The same things were measured in two ways. Each way mixes the same 9 hidden numbers, adds some noise and spreads widely along 5 directions of its own, which tell nothing about the thing.
In the rows, zero is written as 100.
Some things both ways: the first way, then the second way.
104	106	95	111	86	114	98	105	109	97	83	102	113	116	111	103	93	105	107	97	132
135	101	107	90	126	119	92	109	96	95	110	88	110	95	85	109	77	96	124	113

87	125	98	112	88	133	95	122	87	71	99	65	99	114	107	53	77	107	80	104	126
107	65	142	111	110	115	130	98	129	84	130	102	121	97	85	71	42	151	109	108

125	100	103	107	80	121	85	65	88	97	106	105	86	80	110	103	96	87	126	75	111
137	105	105	114	94	81	98	132	109	94	132	90	115	104	104	94	56	104	153	95

63	97	110	85	121	96	66	123	60	63	54	93	103	156	117	127	85	89	75	128	128
94	126	116	97	110	94	135	90	117	124	65	115	100	66	72	92	86	88	59	115

97	118	93	101	95	108	105	98	90	124	100	89	100	96	128	87	101	114	93	90	112
87	103	108	94	74	100	116	94	121	100	116	102	78	106	114	78	96	129	92	88

112	100	107	103	85	144	62	84	71	59	124	101	87	56	83	53	81	103	104	87	116
138	156	81	79	86	107	104	102	93	75	98	75	118	114	81	69	86	157	162	62

96	115	91	107	64	130	117	131	90	119	124	81	84	105	79	55	95	84	96	91	93
109	96	90	91	123	121	129	99	128	92	98	59	94	88	107	91	90	113	72	105

89	107	98	98	113	92	97	95	83	83	81	90	120	92	125	99	96	93	110	77	96
95	115	87	77	57	77	129	107	117	95	130	87	99	109	137	65	59	124	138	68

88	86	74	108	104	90	133	126	111	85	86	92	106	125	126	91	105	116	90	114	96
110	89	93	86	83	95	112	114	81	93	103	87	100	97	88	94	58	114	125	51

93	69	97	68	123	80	108	79	115	131	129	134	134	54	76	115	112	166	92	116	109
99	101	95	72	104	125	90	96	72	104	48	106	100	75	107	92	90	115	86	95

70	85	79	86	106	67	117	82	111	153	95	118	121	97	115	145	128	126	117	122	111
97	116	92	96	110	110	61	108	76	115	93	87	74	89	137	110	124	85	102	121

88	96	103	80	108	83	107	99	88	120	78	111	109	114	111	136	101	109	102	96	107
87	99	101	98	97	85	109	120	119	107	108	112	90	86	114	95	84	82	106	112

103	96	114	87	111	91	107	83	96	135	76	113	111	111	106	152	112	95	106	87	103
90	96	89	106	91	84	112	115	130	86	116	104	98	109	100	98	128	93	105	104

43	92	108	92	123	98	84	92	48	113	91	100	98	105	104	118	109	88	98	106	96
75	115	90	115	84	83	82	105	116	102	120	100	77	103	133	95	132	99	102	116

168	99	106	79	74	128	87	112	102	36	127	71	93	96	87	55	56	104	69	87	126
111	76	82	107	117	103	70	101	73	84	111	79	127	99	102	121	98	79	126	110

88	109	78	117	101	106	99	102	104	97	121	78	100	99	135	60	105	123	80	126	120
107	99	132	114	87	120	84	84	69	109	111	100	96	98	100	98	88	125	72	102

119	85	116	87	96	102	85	80	83	108	118	116	105	103	90	123	90	79	110	73	110
137	158	55	91	100	106	72	102	79	95	110	57	82	98	75	126	93	91	124	63

123	98	107	88	101	115	116	97	95	81	99	75	90	96	100	91	92	113	76	97	97
71	93	89	98	93	86	119	81	93	106	86	87	95	98	92	100	135	83	74	89

104	102	110	124	105	131	84	87	83	100	127	103	99	98	114	68	91	100	88	81	114
141	139	100	106	93	113	86	105	94	114	140	78	75	103	90	131	92	76	72	94

142	100	91	91	89	103	98	76	124	89	113	91	114	92	125	97	86	138	89	104	148
122	71	112	104	103	111	75	104	84	106	100	97	100	89	112	105	64	104	110	101

113	126	94	144	58	142	117	109	90	144	127	91	74	110	117	59	104	54	114	53	86
135	109	82	93	93	119	111	75	117	97	121	64	78	107	76	119	94	103	65	68

74	85	97	74	119	83	84	101	86	91	122	101	121	93	91	95	92	129	85	120	119
98	132	80	91	98	116	69	82	72	94	90	85	99	91	109	99	101	119	104	98

69	79	101	123	133	107	94	90	77	97	84	128	111	105	132	107	109	113	99	93	100
115	132	69	85	70	82	85	109	100	118	113	97	71	107	124	129	138	42	83	95

105	107	102	91	95	103	69	105	71	83	100	80	97	120	119	96	88	68	85	99	121
96	94	100	115	93	106	72	80	89	96	104	102	103	102	105	103	113	111	94	110

77	101	84	129	87	130	95	115	80	113	99	101	87	88	105	72	123	69	108	96	84
125	96	129	97	101	114	101	143	89	94	117	100	105	104	112	89	89	118	120	107

104	110	90	108	90	111	111	79	120	129	117	93	100	65	104	84	117	129	106	109	105
110	113	141	105	109	119	111	98	79	99	109	100	114	99	79	87	90	128	92	112

Other things, the second way, with their names:
<347>: 93	88	81	99	84	76	128	112	175	94	109	107	100	99	144	82	111	87	90	131
<158>: 82	137	119	98	100	103	102	122	100	90	115	120	93	100	82	77	109	133	135	108
<94>: 99	85	90	114	107	83	122	108	118	86	108	80	113	94	84	97	87	100	107	92
<59>: 127	76	101	106	93	108	74	128	80	80	104	107	116	109	95	112	110	104	116	94
<398>: 59	86	98	109	120	92	110	99	143	94	109	103	105	94	133	88	139	87	91	163
<443>: 104	127	92	82	112	125	19	96	17	93	110	122	95	97	51	138	96	92	158	86
<166>: 89	70	111	106	98	93	78	85	76	111	84	118	125	89	123	99	100	79	102	133
<254>: 101	101	60	85	82	80	93	85	136	86	98	99	121	113	134	92	136	82	126	123
<338>: 111	115	90	84	91	120	86	73	81	108	121	94	89	103	87	138	112	60	53	103
<447>: 140	166	79	88	102	118	80	113	68	110	109	45	78	108	122	119	143	83	90	98
<464>: 124	50	124	108	108	116	87	100	98	87	82	120	136	84	91	88	44	127	113	113
<371>: 82	165	93	105	106	102	74	91	75	112	141	86	79	104	99	124	143	67	95	128
<236>: 123	102	101	95	70	112	78	110	88	77	112	104	107	114	109	79	79	153	141	74
<138>: 126	124	103	64	107	114	119	114	92	123	79	80	93	83	131	96	92	74	82	112
<154>: 94	75	113	104	122	95	73	136	77	88	131	100	124	112	128	106	123	77	162	139
<112>: 95	90	143	115	139	118	80	101	34	108	114	94	124	79	72	107	56	100	124	117
<73>: 114	80	95	110	106	103	79	94	81	107	90	74	111	98	130	114	121	79	90	118
<35>: 59	124	89	114	102	99	78	57	87	108	116	94	85	95	94	118	132	79	69	122
<349>: 62	93	108	109	90	86	112	98	105	99	139	104	87	100	100	102	98	91	93	100
<285>: 127	155	112	58	94	119	128	92	73	109	85	87	111	90	88	80	64	117	103	84
<275>: 95	126	99	107	87	94	53	78	60	95	141	119	109	113	62	125	101	86	136	97
<32>: 119	80	99	93	88	108	93	85	76	92	92	103	118	102	77	110	89	99	94	82
<453>: 117	144	96	71	103	113	115	105	119	104	103	89	75	100	88	90	108	114	109	92
<18>: 104	86	81	103	97	87	109	123	143	103	112	80	78	93	146	98	103	84	94	111
<481>: 122	98	127	114	100	96	87	111	81	111	100	116	126	89	105	102	75	84	102	125
<405>: 105	115	109	82	106	114	118	73	56	97	66	86	128	82	55	83	57	130	102	70
<536>: 108	139	106	74	89	111	90	99	82	117	125	94	80	98	117	98	78	97	120	98
<153>: 89	85	92	103	66	90	92	95	84	78	109	116	121	119	95	99	124	107	105	87
<307>: 96	85	80	97	100	87	132	103	144	79	111	83	106	108	90	93	115	101	101	96
<539>: 109	107	113	86	125	130	91	112	73	99	112	77	113	90	126	107	87	90	102	134
<341>: 111	66	97	103	100	106	82	101	111	98	85	99	102	94	131	100	110	99	94	120
<391>: 78	127	97	87	113	98	120	93	102	113	115	92	80	86	74	113	103	70	83	103
<540>: 107	65	122	108	135	120	88	102	117	119	79	106	99	74	130	107	103	77	59	166
<72>: 109	48	109	80	99	101	112	84	128	110	48	138	127	73	116	85	66	87	86	130
<308>: 107	89	117	86	102	101	136	83	112	116	78	116	120	80	87	98	78	75	59	122
<194>: 125	118	52	99	77	101	83	88	121	95	119	59	88	115	144	119	138	77	73	104
<216>: 104	72	103	121	100	126	68	66	113	73	132	98	103	113	83	99	90	149	106	102
<470>: 106	103	87	101	103	105	79	100	98	83	86	106	121	85	96	96	77	115	118	108
<206>: 97	94	118	90	121	105	88	104	61	110	62	113	118	76	93	88	80	103	129	113
<189>: 76	115	102	79	115	117	122	101	102	103	97	84	87	88	114	92	112	96	73	120
<26>: 105	70	129	96	113	122	112	88	97	98	41	139	101	71	31	89	76	137	70	81
<365>: 96	131	99	83	83	100	72	92	70	110	117	123	93	112	95	123	140	60	96	116
<410>: 107	119	52	91	101	95	60	93	80	126	78	81	79	81	130	147	137	23	64	116
<279>: 115	129	107	85	109	121	93	109	90	110	83	101	85	85	97	101	104	100	86	111
<382>: 126	119	98	101	95	108	79	102	96	83	99	110	128	102	96	90	91	123	128	115

Some of these things the first way, each followed by its name:
62	90	74	104	115	84	99	110	93	76	76	94	110	113	132	102	108	115	102	129	109 | <166>
76	97	66	131	89	102	102	118	105	108	95	94	97	119	130	86	123	83	110	121	106 | <447>
137	106	114	96	101	133	86	89	102	66	114	100	102	69	96	62	73	139	80	85	121 | <308>
92	98	110	116	104	136	89	84	65	123	118	129	87	50	97	69	109	99	110	60	70 | <365>
131	107	103	101	94	98	87	83	103	113	122	98	112	100	122	99	95	84	104	73	117 | <194>
77	94	82	112	91	113	94	107	86	112	90	129	98	90	116	90	105	111	120	93	106 | <72>
89	126	97	108	80	112	85	120	77	107	108	71	97	141	126	77	83	72	88	94	131 | <216>
97	106	118	68	104	121	62	113	58	70	86	92	96	105	92	93	74	107	65	110	129 | <158>
67	89	79	112	102	93	105	102	99	116	86	106	110	117	126	115	116	111	107	123	119 | <341>
99	113	106	83	98	95	91	98	83	116	99	91	99	103	108	108	94	94	97	91	107 | <371>
109	88	99	95	120	98	98	104	97	82	102	98	104	96	116	89	100	112	79	103	94 | <153>
111	79	82	92	91	84	111	97	104	131	119	127	95	103	115	111	107	109	111	93	97 | <410>
126	92	99	106	107	95	108	80	119	114	107	110	117	90	114	111	110	106	106	83	103 | <32>
22	94	113	81	133	95	102	104	69	107	76	103	120	103	74	122	102	129	94	126	101 | <398>
115	91	113	96	86	141	113	88	85	87	138	91	70	68	62	62	84	121	90	86	86 | <94>
97	106	88	93	92	95	104	125	111	101	105	89	124	97	91	83	102	98	99	102	105 | <539>
119	93	118	75	117	86	95	68	106	102	86	101	131	109	109	148	92	128	88	97	141 | <18>
76	89	95	113	108	114	83	83	77	112	124	116	106	64	102	79	112	100	110	91	95 | <236>
67	100	63	124	93	87	113	128	114	117	59	106	115	124	138	109	127	88	122	114	104 | <138>
84	98	81	106	83	107	77	104	87	109	117	117	86	86	110	78	102	102	117	106	108 | <382>
134	105	120	89	98	109	91	55	86	125	127	118	94	56	100	103	91	107	116	50	93 | <275>
107	113	117	67	102	94	90	93	75	106	118	80	100	102	97	102	80	102	82	87	107 | <35>
